The rows come from 5 hidden closed curves, with some noise, and rows from the same curve form a group. Each curve winds through 6 dimensions. The rows are also pushed far along 4 directions, which tell nothing about the answers.
In the rows, 128 means zero.
Known rows, each followed by its group:
[134  96  83  96  70 135 157 122 102 135 148  89 131 120 167 153 193 120
 128 124 155 130] | Q
[131 123 160  95 147 123 126 147 148 159 114 138 131 118 147 120  87 167
 152 158 141 122] | X
[121 108 152 124  81 119  67 147 143 176 129 121 104 117 159 108  88 147
 123 119 125 143] | Q
[127 123 122 149  89 106 110 102 116 131 142 112 113 120 117 128 143 112
 121  93  97 130] | X
[127 141 107 125 165 147 174 113 115  86 135 133 149 131 103 139 171 103
 115 135 166 104] | G
[137 140 141 127 198 145 160 126 154 113 120 155 139 162 101 117 130 137
 150 171 163 125] | X
[159 105  90 111 141 148 160 127 152 115 147 124 110 183 153 147 185 118
 164 164 166 152] | F
[168 139 135 114 192 142 151 127 134  97  82 171 127 157 142 153 115 169
 152 153 148 120] | G
[115 148 143 106 175 120 141 130 137 115 118 151 152 121 116 140 118 167
 132 132 149  91] | U
[114 162 128 127 140  91 120 106 129 118 128 116 130 100  85 133 112 118
 122 110  74 125] | X
[118 125 144 153 117 122 126 138 114 136 141 128 132 117 118 104 114 109
 126 117 101 126] | F
[141 139 140 139 189 128 146 106 121  95 111 162 136 167  92 125 144 152
 153 138 137 122] | Q
[135 118 121 104 107 102 141 105  93 114 130 121 125 101 140 153 163 144
 139  88 132  85] | Q
[120 128 128 149 133 113 129 114 120 114 150 134 131 143 102 115 156 132
 138 111 121 115] | Q
[132 102 120 113  80 129  93 150 150 160 159 119 117 135 182 138 136 120
 116 127 152 147] | F
[119 139 110 133 139 136 155  87  79  90 117 123 154 133  77 136 182 101
 104 117 140 133] | U
[136 158 129 129 156 116 143 114 112  98  87 142 136 111 119 153 108 160
 129 108  93 103] | X
[121 132 172 140 119 103  88 126 144 153 126 137 131 110 121 112  81 131
 120 112 111 133] | G
[164 116 113  90 153 125 172 130 132 113 136 136 118 134 163 156 155 135
 166 145 154 102] | F
[115 131 127 156 127 150 134 130 114 117 134 126 137 127 107 111 131  94
 104 123 137 129] | G
[157  88 146 160 153 171 115 122 118 132 111 158 106 217 113  84 151 117
 161 175 169 195] | F
[118 148 121 117 143  94 140  83 124 107 131 114 118  98  85 142 147 116
 135  97 106  92] | G
[131  99 119 113  88 126 131 135 114 142 140 117 116 119 167 138 148 136
 137 112 140 109] | U
[125 112 100 162 103 146 126 112 113 125 141 107  99 157 104 105 165  88
 129 130 113 158] | G
[147 120 143 155 181 158 136  94  96  92  89 162 127 193  76 108 161 125
 148 148 157 163] | F
[102 113 109 117  54  91 120 129 119 163 167  91 131  96 150 135 154 142
 126  92  92 108] | U
[118 113 141 187 112 142  96 129 137 151 129 122 110 173  93  80 115 112
 142 136  92 188] | F
[133 170 149 127 196 115 107 139 184 122 105 163 133 145 116 141  70 168
 138 150 101 134] | F
[148 118 127  82 140 134 165 138 140 129 118 131 128 110 176 163 129 150
 150 140 163  93] | U
[121 130 152 109  88 123  91 189 165 190 103 128 131  88 203 133  33 201
 119 134  97 122] | X
[130 125  82  95  90 110 141 123 121 118 164  98 115  98 161 168 176 102
 118 100 131  98] | U
[128 160 155  90 186 106 105 140 182 135 102 154 118 113 136 147  65 184
 148 141 126 100] | U
[124 127 138 111 122 142 105 156 163 155  97 131 119 125 167 139  81 176
 130 139 140 133] | F
[137  86 114 145 102 150 145 114  88 119 143 125 120 164 129 116 194 102
 140 122 159 139] | U
[132 139  94  93 134 138 157 130 124 108 131 122 140 114 152 166 157 130
 113 132 158 104] | U
[120 125 134 117 105 119 113 136 129 152 144 120 143 119 136 125 124 116
 112 134 124 148] | Q
[130 131 125 160 156 159 131  99 110 109 103 138 137 181  71 106 153 108
 123 154 135 182] | U
[ 84 129 139 157  55  92  97 104  83 157 129  93 147  88  88 104 123 126
 101  76  56 142] | Q
[126 153 117 101 143 122 147 141 129 117 120 126 151 100 143 154 114 144
 114 133 123 109] | X
[140 134 119 135 150 131 139 106 119 100 116 126 117 139 101 134 143  96
 134 129 120 145] | Q
[148  73 120 115  73 148 119 146 128 173 138 116 108 159 190 119 153 145
 151 150 162 159] | Q
[132 117 146 119 157 148 139 147 156 151 130 144 137 159 134 105 118 148
 150 179 165 143] | X
[ 98 147 157 156 105  98  69 145 156 162 138 133 137 117 122 115  71 139
 103 106  69 145] | F
[105 137 142 119  94  97  99 132 127 160 140 112 146  92 128 125 102 129
 104 112  95 135] | Q
[141 116 128 144 104 126 129 126 105 125 132 130 131 133 142 128 140 119
 126 112 119 136] | G
[133 136 109 129 145 138 145  98 110 105 113 128 138 152  95 136 165 118
 123 138 134 149] | U
[104 116 140 125  59 113  89 153 118 176 144 100 128  83 152 108  94 117
 101 109 102 139] | X
[144 116 130 104 114 135 113 145 152 155  99 124 101 126 171 139  92 164
 148 143 127 138] | Q
[150 131 141 114 162 114 140 102 132 105 133 149 135 136 118 143 149 116
 138 127 160 117] | G
[143 135 146 135 155 137 114 116 117 117  85 154 121 146 115 125 109 157
 133 134 126 138] | G
[140 138 152 117 144 124  99 130 137 135  97 149 126 127 138 133  88 158
 124 134 131 133] | G
[159 126  98 125 185 169 160  93 105  75  94 148  99 181  98 136 186 118
 149 156 172 135] | G
[ 98 137 145 157 103 110 100 114 105 143 134 116 150 115  82 101 116  99
  97 109  87 158] | Q
[157 120 139 113 152 139 142 139 146 119 127 150 126 138 161 142 121 129
 139 143 168 117] | G
[119 108 110 131  81 125 116 135 126 156 170 100 131 138 135 108 156  93
 118 141 128 167] | X
[126 111 105  84  77 125 119 165 180 176 148  93 111 106 204 154 110 159
 140 141 135 126] | F
[139 164 131 122 188 128 133 128 144  94  80 159 112 124 124 155  88 175
 143 124 104  93] | U
[113 129 140 122 116 101 138 125 126 146 142 110 134  94 115 119 116 126
 140 116  97 109] | X
[168 153  99  81 223 140 177 125 181  83 107 151 117 164 139 178 140 156
 171 178 166 118] | F
[105 160 150 130 169 103 142 102 115 113 111 135 155 105  66 119 113 143
 129 119 101 106] | X

New rows, each followed by its group:
[116 155 165 156 174 118  84 124 148 125 107 159 127 146  77  99  81 149
 124 132 107 144] | Q
[152  99 116  78 113 129 153 170 161 149 160 131 120 121 222 159 139 164
 158 143 179  81] | Q
[142 134 110  66 126 114 126 165 201 161 135 114 111 108 201 170  92 175
 152 157 134 113] | F
[111 136 142 103 109  84 129 109  97 135 128 107 135  73 109 131 122 127
 127  97  94 105] | X
[120 144  91 124 109 113 175 106  75  81 144 106 157  84 117 162 178  95
 100  82 116  86] | X
[133 133  98 104 111 100 138 100 109  96 157 117 136 110 135 174 185  99
 111  89 136 104] | F
[110 114 131 118  80 103 122 129  99 157 161  99 136  93 125 101 138 109
 120 119 114 127] | F
[140 141 119 125 140 105 132 105 132 113 127 123 115 124 113 142 134 122
 141 119  97 127] | X
[125  86 138 162  80 130 105 107  82 150 144 116 119 159 103  83 169 100
 135 118 125 173] | F
[122 122 130 166 141 144 120 122 128 130 126 140 126 179  95  98 143 135
 144 145 117 159] | U
[118 129 132 187 143 144 144 113 103 103 121 139 143 163  76 105 147 111
 131 118 106 146] | F
[133 123 131 142 138 140 122 140 131 122 143 140 131 149 129 122 132 102
 119 136 145 142] | F
[123 147 130 110 136  96 120 107 121 117 134 127 138 105 109 144 134 119
 118 109 114 117] | Q
[ 89 171 140 143 143 112 128 120 121 112 114 123 152  77  81 125  90 129
  92  98  93  92] | G
[142  90 131 122  69 116 117 132 116 154 164 118 131 125 173 129 155 109
 124 112 148 137] | G
[148 158 124  83 172 103 126 132 172 111 119 152 128 119 160 185 108 161
 135 129 132 100] | F
[134 157 137 152 188 128 119 103 127  80 106 160 133 156  79 139 127 111
 120 121 123 138] | F
[123 128 136 110 139 126 127 117 150 139 121 126 109 117 122 127 119 139
 143 130 140 104] | G
[132 123 148 124 154 135 138 150 159 149 125 137 123 136 136 110  93 143
 156 160 132 129] | X
[160  80 141  91 134 161 132 167 156 172 136 141 111 170 188 112 127 138
 168 199 196 163] | X
[136 139 134 105 171 132 160 146 155 121 112 146 131 119 152 151 103 167
 153 140 137  88] | U
[117 118 132 159 117 164 112 139 124 143 101 122 125 157 113  96 111 133
 121 150 128 177] | Q
[132 139 107 147 151 153 140 108  98  87 115 134 125 147  91 125 159  96
 109 130 141 137] | G
[153 145 128 136 219 139 169  88 107  64 102 171 143 188  70 136 176 135
 157 149 153 132] | Q
[114 157 137 123 185 100 143  85 103  81 120 149 148 126  60 138 158 140
 135 102 126  92] | U
[137 142  91 134 164 149 167  87  89  68 113 133 142 159  82 146 198 100
 117 133 149 136] | U
[ 98 160 171 159 137 101  72 119 132 142 106 135 135 109  73  99  62 127
 104 109  66 153] | Q
[172 162 127  82 252 144 167 147 191  91 104 190 140 179 151 172 114 179
 164 199 177 115] | F
[115 144 146 153 141 118 119 137 128 121 133 141 142 118 111 120 104 116
 114 114 102 121] | F
[115 141  94 114  89 108 129 118 110 123 135 101 127  91 139 157 144 132
 106  93  95 104] | U
[113 143 124  73 110  63 156 106 108 129 146  95 139  46 125 159 135 135
 138  86  89  67] | X
[143 106  96 123  89 124 158 124 106 122 153 106 125 126 159 147 176 112
 138 114 123 120] | X
[134 123 116 129 125 158 113 146 134 134 116 130 110 141 146 121 116 125
 115 149 148 145] | G
[133 118 118 129 132 124 142 135 138 121 154 135 123 143 141 130 154 140
 147 126 143 104] | Q
[122  92 114 126  70 145 142 147 103 144 165 107 141 123 165 122 169  96
 110 122 163 130] | Q
[119 146 143 126 149 132 125 132 128 129 104 136 152 121 112 127  98 136
 112 141 119 143] | Q
[117 129 154 158 133 131  94 133 159 154 138 137 131 157 105  91 100 120
 122 148 123 170] | G
[109 149 134 127 121  99 140 128 116 115 132 117 141  73 120 143 110 129
 117  86  92  79] | Q
[147 121 130 120 157 129 159 122 107 110 133 138 126 134 121 123 148 111
 150 142 143 117] | F
[134 139 131 134 172 133 160 111 114  93 100 146 128 133 106 139 134 140
 146 121 124 101] | U
[126 137 114 120 136 115 137 123 135 127 152 123 142 139 115 130 154 124
 131 142 126 137] | F
[155 116 127 120 169 136 157 109 115 100 113 156 126 166 127 139 164 154
 163 140 160 118] | Q
[120 169 148 133 190 137 141 127 124  95  83 152 154 112  90 135  82 135
 111 131 118 117] | Q
[145 149 101 103 167 127 194 116 122  74 132 133 140 102 136 175 160 119
 132 115 152  64] | X
[148 150 141 119 219 145 158 121 130  92 101 161 135 157  87 115 122 131
 151 178 155 133] | F
[102 118 144 154  62 119  77 148 141 180 133  95 110  98 137 100  73 114
 111 111  72 160] | Q
[128 130 107 142 136 160 132 134 123 114 123 131 129 154 121 125 143 111
 110 148 146 149] | U
[136 141 108 154 132 129 148 115 105  94 122 125 124 129 109 136 143 108
 124 111  95 125] | G
[120  87 139 158  75 140 110 119  83 155 136 120 134 154 116  86 161 114
 122 125 137 168] | X
[149 131 119  93 159 139 168 151 147 111 130 141 134 119 173 162 127 137
 142 144 163  91] | Q
[134 113 104 109  84 122 128 134 134 144 133  95 105 107 163 146 134 125
 134 117 117 130] | Q
[119 113 145 133 100 123 117 147 122 147 135 130 129 111 152 118 113 146
 127 107 128 104] | Q
[121 138 117 147 148 129 126 108 118  94 134 135 125 145  89 119 159 125
 124 113 142 117] | Q
[142 106 126 163 137 145 127 113 118 124 138 128 111 188  92  92 160  84
 152 156 124 189] | X
[130  83 104 152  57 150 117 130 113 155 151  92 102 154 143 104 166  89
 131 130 130 180] | Q
[116 134 109 138 122 124 125  93 108 114 114 110  99 117  87 123 147 115
 129 106 100 119] | G
[138 163 123 111 184 139 129 118 132  93  77 146 110 117 113 150  98 151
 125 133 123 107] | G
[140 115 142 155 149 150 137 146 134 130 126 147 125 162 129 105 118 122
 148 152 132 145] | F
[104 127 119 113 109 114 148 138 125 134 161 115 152 103 138 136 150 135
 121 112 135  92] | U
[109 137  76 124  80 103 146  97  88  97 167  84 131  85 112 156 193  73
  96  74 102 101] | U
[114 142 137 141 138 132 133 127 142 129 126 118 133 115 103 120 104 100
 118 131 112 137] | U
[112 158 103 116 127 111 145 106 111  98 105 103 129  85 106 156 130 141
 117  93  99  94] | Q
[135  98 150 142 125 164 126 154 143 157 117 138 118 157 152 103 107 137
 146 157 155 150] | U
[121 150 159 120 161 133 117 148 138 122  90 151 132 100 134 132  68 169
 120 121 135  93] | Q
[129 104 114 131  94 139 121 109  94 134 122 118 110 141 125 118 163 127
 128 122 136 138] | G
[121 120 101 107  70 105 121 108  90 127 149  98 130  91 141 148 171 111
 100  90 125 112] | G
[137 104 136 153 143 166 130 135 116 131 141 137 123 175 104  78 147  86
 136 172 164 176] | F
[116 111 155 172 116 145 111 139 112 138 127 140 130 143 115  89 115 125
 125 118 128 138] | Q
[114 118 138 142  82 104  94 131 132 169 146 101 112 116 122 101 107 111
 133 122  76 162] | X
[116 101 117 174  80 152 135 138 105 135 162 111 133 136 127  98 159  79
 108 116 135 142] | X
[138 157 124  97 181 129 139 129 149  99 107 139 124 112 125 153 106 132
 128 140 146 109] | F
[119 132  98 144 124 120 141  99 117 109 152 105 129 149  82 122 180  91
 128 124 114 153] | F
[135 142 113 119 171 139 170 110 116  95 105 142 137 137 110 145 152 152
 140 138 140 101] | G
[105 138 155 159 118 110  69 118 125 138 124 132 120 124  86  94 100 130
 109 104 101 143] | Q
[155 133 112 103 171 131 142 137 169 117 143 152 132 172 155 156 149 142
 148 166 159 138] | F
[143 127 126 100 151 151 147 148 142 132 117 140 145 144 158 144 125 135
 127 169 169 145] | Q
